The same things were measured in two ways. Each way mixes the same 8 hidden numbers, adds some noise and spreads widely along 6 directions of its own, which tell nothing about the thing.
Some things both ways: the first way, then the second way.
[-18 -50 -16 -27 -25 -39  33  -1 -23  35   3 -40  -3 -22]
[-30  29  36  19   2   6  26 -36   9  -4  17  29  15 -25  -1 -15  19]

[  2  -1  11 -29 -12  11  -1 -15  18  27  23 -17 -11  21]
[ 22  22 -23 -10  -1 -23 -15  18 -13 -11 -42   8  14  35   2  51   6]

[-23   9 -51   6  18  37 -33   5  17 -38  -5 -19  15  29]
[ -4 -24   7  -2  -3 -38  -7 -15  -5   8  13  -4 -34  -6  -7 -25 -11]

[ 27   2  -6  -7 -13   1   3  15  -1  -5  16  38   7   0]
[ -6  17  15 -12   6  15  19 -20 -16  28  -3  -4 -25 -35 -16 -20  22]

[ -8  13 -43 -18  -3 -43  14 -20  -5 -12  17 -39  25   4]
[ -4 -10  -5   0   8  27  10  20  23  13  31   5  26  -8   4  32  19]

[ -2  15 -38  -8   6 -10  -6   3  -4 -18 -13   1  19  30]
[ 20 -12  -8   9  26 -24 -39 -14   0   5  -9 -14 -17   1  -9 -21 -32]

[  1 -53   0 -13   8  21  -1 -12 -11  -8  39 -26  -2   7]
[ 27   6 -33 -20   6   5   0  25  -9  -8 -10 -34  11   2 -25   4  20]

[ -2 -42  15 -22  -7   5 -13  33 -21  20   1 -34  17  -4]
[  4   7   3  -6   9 -22 -29  -9 -14 -24 -32  -5 -26  28  -4 -38  24]

[  1  -5  -6  -3 -15 -21   9   3 -26   0   2 -20  15 -29]
[-38  27   9   1   4  10   3   1 -10  -9   4   4 -27  -7  13 -42  30]

[ -3  13 -13   0  11  -8  -1 -18  27 -38  15 -21  17  -7]
[ -7  19   0 -11  -3   0  20 -13  -7   6 -14   3 -11  -3   5 -18  24]

[ 13 -27 -25  -9 -23  34 -28  32 -60  37 -26  37   4   0]
[-10 -26  22   7 -10  -9 -22  -7 -22   3   4 -11 -21   4 -11   0  -9]

[ 14 -19 -39 -18  -9 -10   3 -20 -15   6  -9   2  -6   8]
[ -1  43   2  14   6  -4  -1 -19 -16  -8 -26  -3  16 -10 -12  -8  -8]

[ -8 -15 -40  10   1 -14   7 -25 -20 -38 -25 -23  -3   5]
[ 21 -16   4  22  10   2 -29 -28  19 -22   0  -5  48  19 -22  18 -39]

[-14 -21  15   3  -6  24   2  -1   0 -13  -6 -14 -20  13]
[ 13  10   6  -9   3  -9  14  -7  -1   4   8   4  -7 -12 -10  17 -17]

[  7  30 -36 -11   9 -13   3 -36  10   9  45 -49   5  21]
[-25   5 -13   2   4  -1  19  18  19 -28  -4   4  45  -5  10  40  40]

[ 27  30  38   9   8  20 -10  37  31  -5  31  16  15  -3]
[ 37 -16   2 -28   5  14  -9   6   5   7 -22 -19   2  26 -13  21  19]

[  1 -48 -33 -29  -2  -9 -13 -15 -23 -22 -17 -17  14  14]
[-13  -4  24  -7  -6   2  26 -32  -5  27   3   7 -13 -34 -15  -6  29]

[  3  12  -2   3 -13 -14  25  -8 -12  38  16  24 -14   1]
[-13  18  -9 -13  10 -14  15   9  -2  15  11  -7 -32 -23  10 -31   1]

[ -2 -22  19 -22   9 -38  -1 -21 -37  28  -9 -39  25 -25]
[-23 -45  19  -2 -10 -24  -9 -11   8   5 -20 -12  -1   7   8   3  15]

[ -2 -31 -22 -30   9  -3 -22  -3  -2 -21   7 -18  29  19]
[ 26 -18   7  -7  -4 -12  -9 -39  -6  14 -38   2   8  14 -25  18  19]

[ -7 -22   9  14  17  59 -26  28 -29 -10 -41  17  -8   5]
[ 18 -21  13  -8  -6  15  -5  -3   7  12 -11 -20  17  19   4  38 -39]

[ 13  -7 -22 -21  16   1 -12 -11  24 -24   4  -3   8   9]
[ 20  28  -3   2   4  20   8  -9  -5  11 -31  -6  41   6  -6  25  12]

[  7   4  45 -10   4 -26   9  19   1   7   7  -2  20   7]
[ -4  62 -21   2  37  14  12   1  -2   0 -40  14  12 -18  24   0  47]

[ -3   2 -18  -8  10 -17   6 -25   7  15  22   2   7  14]
[-18 -40   6  -3  -7 -31  -1 -32  17  17 -14   0  -1  -4  -1 -14  17]

[ -7  11  26  24  16   1  -9   9  -2 -15 -11  -3  16   9]
[ 12 -16  10  -8  10 -35  -4 -34   7  20 -15  -3 -15 -19 -20  -1 -22]

Other things, the second way, with their names:
<191>: [-20  10   5   6 -10  15   4 -14   5  13   7  25  17   0  -3  30  13]
<105>: [  1  -3  -2  19  17  -9 -12 -21   5 -11 -12   8  30  -5  -9  15  17]
<242>: [ 14 -12   2 -10  11  15  -3   8  16  -4  10   2  13  12  -2  27  15]
<137>: [-34   9  19  -3   1 -40  30 -20  24   8   5  15   1 -38   0  -6   2]
<38>: [-11   8  -3  -6   0  -5   3   9   9   0   8  11   3   9   3   1  29]
<287>: [ -1  27 -16   0  11 -14  -7  -3  -2  -7 -14  11  -2  11   7 -11  11]
<140>: [ 17 -19 -19 -15  -5   7   4   9  27  -5  -3  14  28  52  27  32  29]
<47>: [-10  21 -12   1  -4 -27   1 -21 -19   1 -34   7 -11   5   4 -22  27]
<331>: [-31  13  11  -6   5   1  32   4  -4  11   4  -9 -11 -41   7 -13  29]
<146>: [ 16 -16  16  -7 -18  -5  -5 -22  -7   2 -22  -2   6  32  -2  27 -16]
<284>: [-22  23  28   6 -12 -25  24 -47  -4 -10 -29  32  13  -6  -3  11  23]
<378>: [ 14 -29   3  14  -8  -5 -15  -1  17  28  -2 -22  58   0 -23  48 -35]
<130>: [  5  24 -11  -5  10  27   3  14 -13  39   0  -7 -15  -7  22   1  -8]
<285>: [  7 -11  -9 -18   0 -28  -7 -13 -13  27 -37 -25 -33  -7   3 -11 -22]
<240>: [ -2   9 -26  -8   7   4  -4  29   8 -10  -7  -2  11  29  26  -5  34]
<199>: [ 10 -23   2  -5 -12 -34 -17  -6  -8 -10 -12 -37  -6  12 -24 -21 -30]
<159>: [-10   6  -2 -10   1 -17   3   2   1 -13   1   6 -25  15  18 -22   4]
<246>: [-28  -5   2  -5  18 -10  20 -29  11   6 -23  22 -16 -17  40   0  34]
<103>: [-14  46  -4  14   8 -20  18  -7 -15 -19  -3  13   6 -24  -1  -5   6]
<347>: [-11  50 -16   3   8   4  18  18  -8   5  -5   2  13 -14   9  -3  22]
<269>: [ -2  11  -1  -1  14 -18  26 -10  10  22  23 -10  -2 -45  -9 -33  -6]
<192>: [-24  13  -8  21   7 -30 -11  -2   7 -44   0  12  13  15  16 -11  -6]
<346>: [  8 -13 -14  -7  14  12  -7  10  22  22  -8  -5  18   7  15  30   2]
<229>: [ 10  22  18  -9  13   4  13 -22 -12  12  22  15 -33 -37 -30   2  -5]
<326>: [ 24  40 -23  10   9  10  -6  23 -10  -6 -13  -8  42  20   9  24  -9]
<272>: [-22  28  -4  -3   5 -14   7  -9 -23  -9 -28  -1 -25 -11  13 -28  30]
<77>: [ 12 -28  -1  -4  -1 -12 -15 -29   3   1 -14   3  -3  16 -10  19 -10]
<267>: [ -8  -2   4 -11   5  19   3   8   1  -9  -3  -3  -6  15  15  -6  34]
<11>: [-41  35  21  28   5  -6  -2 -19  -8 -38  -9   5  14 -10   2 -30   7]
<168>: [ -1  30  -2  20  24 -16  -8  -5  -6  -7  -3 -12  10 -33 -15 -16 -22]

Some of these things the first way, each followed by its name:
[-12 -10  25   7 -24  17  12  19  -1  16  21  19  -7 -16]  <191>
[  6  -1   6   8 -43 -32  26  25 -41  14  10  10  15 -17]  <229>
[  3  11 -13   4 -16 -15  11 -18 -17  -6   2  15   3   5]  <77>
[ -2  13  58   7  18   6   6 -21  23 -22   9  13  -2 -14]  <285>
[-29 -40  11  11  18 -35  16 -24 -16 -11 -10 -38  11 -13]  <269>
[-10  41 -12  15  20  -7   3 -21  40   1  23 -38  -3  13]  <137>
[ 19  22   4   5  -5  -2  -5   3 -11   8   8  20  12  -3]  <272>
[ 10   9   0   0   0  12  -9  21  -4 -11   0  -5  13   0]  <267>
[ 7 64 18  3  0  3 15 21 19 30 31 41  6 28]  <246>
[  6  28 -33  33  25  26 -26 -20  14 -32   7  -5   9  -6]  <199>
[-11 -36  -4 -24 -14   0   6   0  -3  29  12 -24 -11   8]  <38>
[  7   2 -43 -18  14  12 -14   5  -3  14  21 -14  16  19]  <331>
[ -5  15  10  -6  -4   6  16 -11  45 -16  21  -4 -18  12]  <287>
[-24  -3   5   4  11  -8  -1  -1   2  -2  -1 -25  10   3]  <140>
[-14 -36  10  -5   5  -4   4  -4 -15  -9  -8 -34  -1   0]  <168>
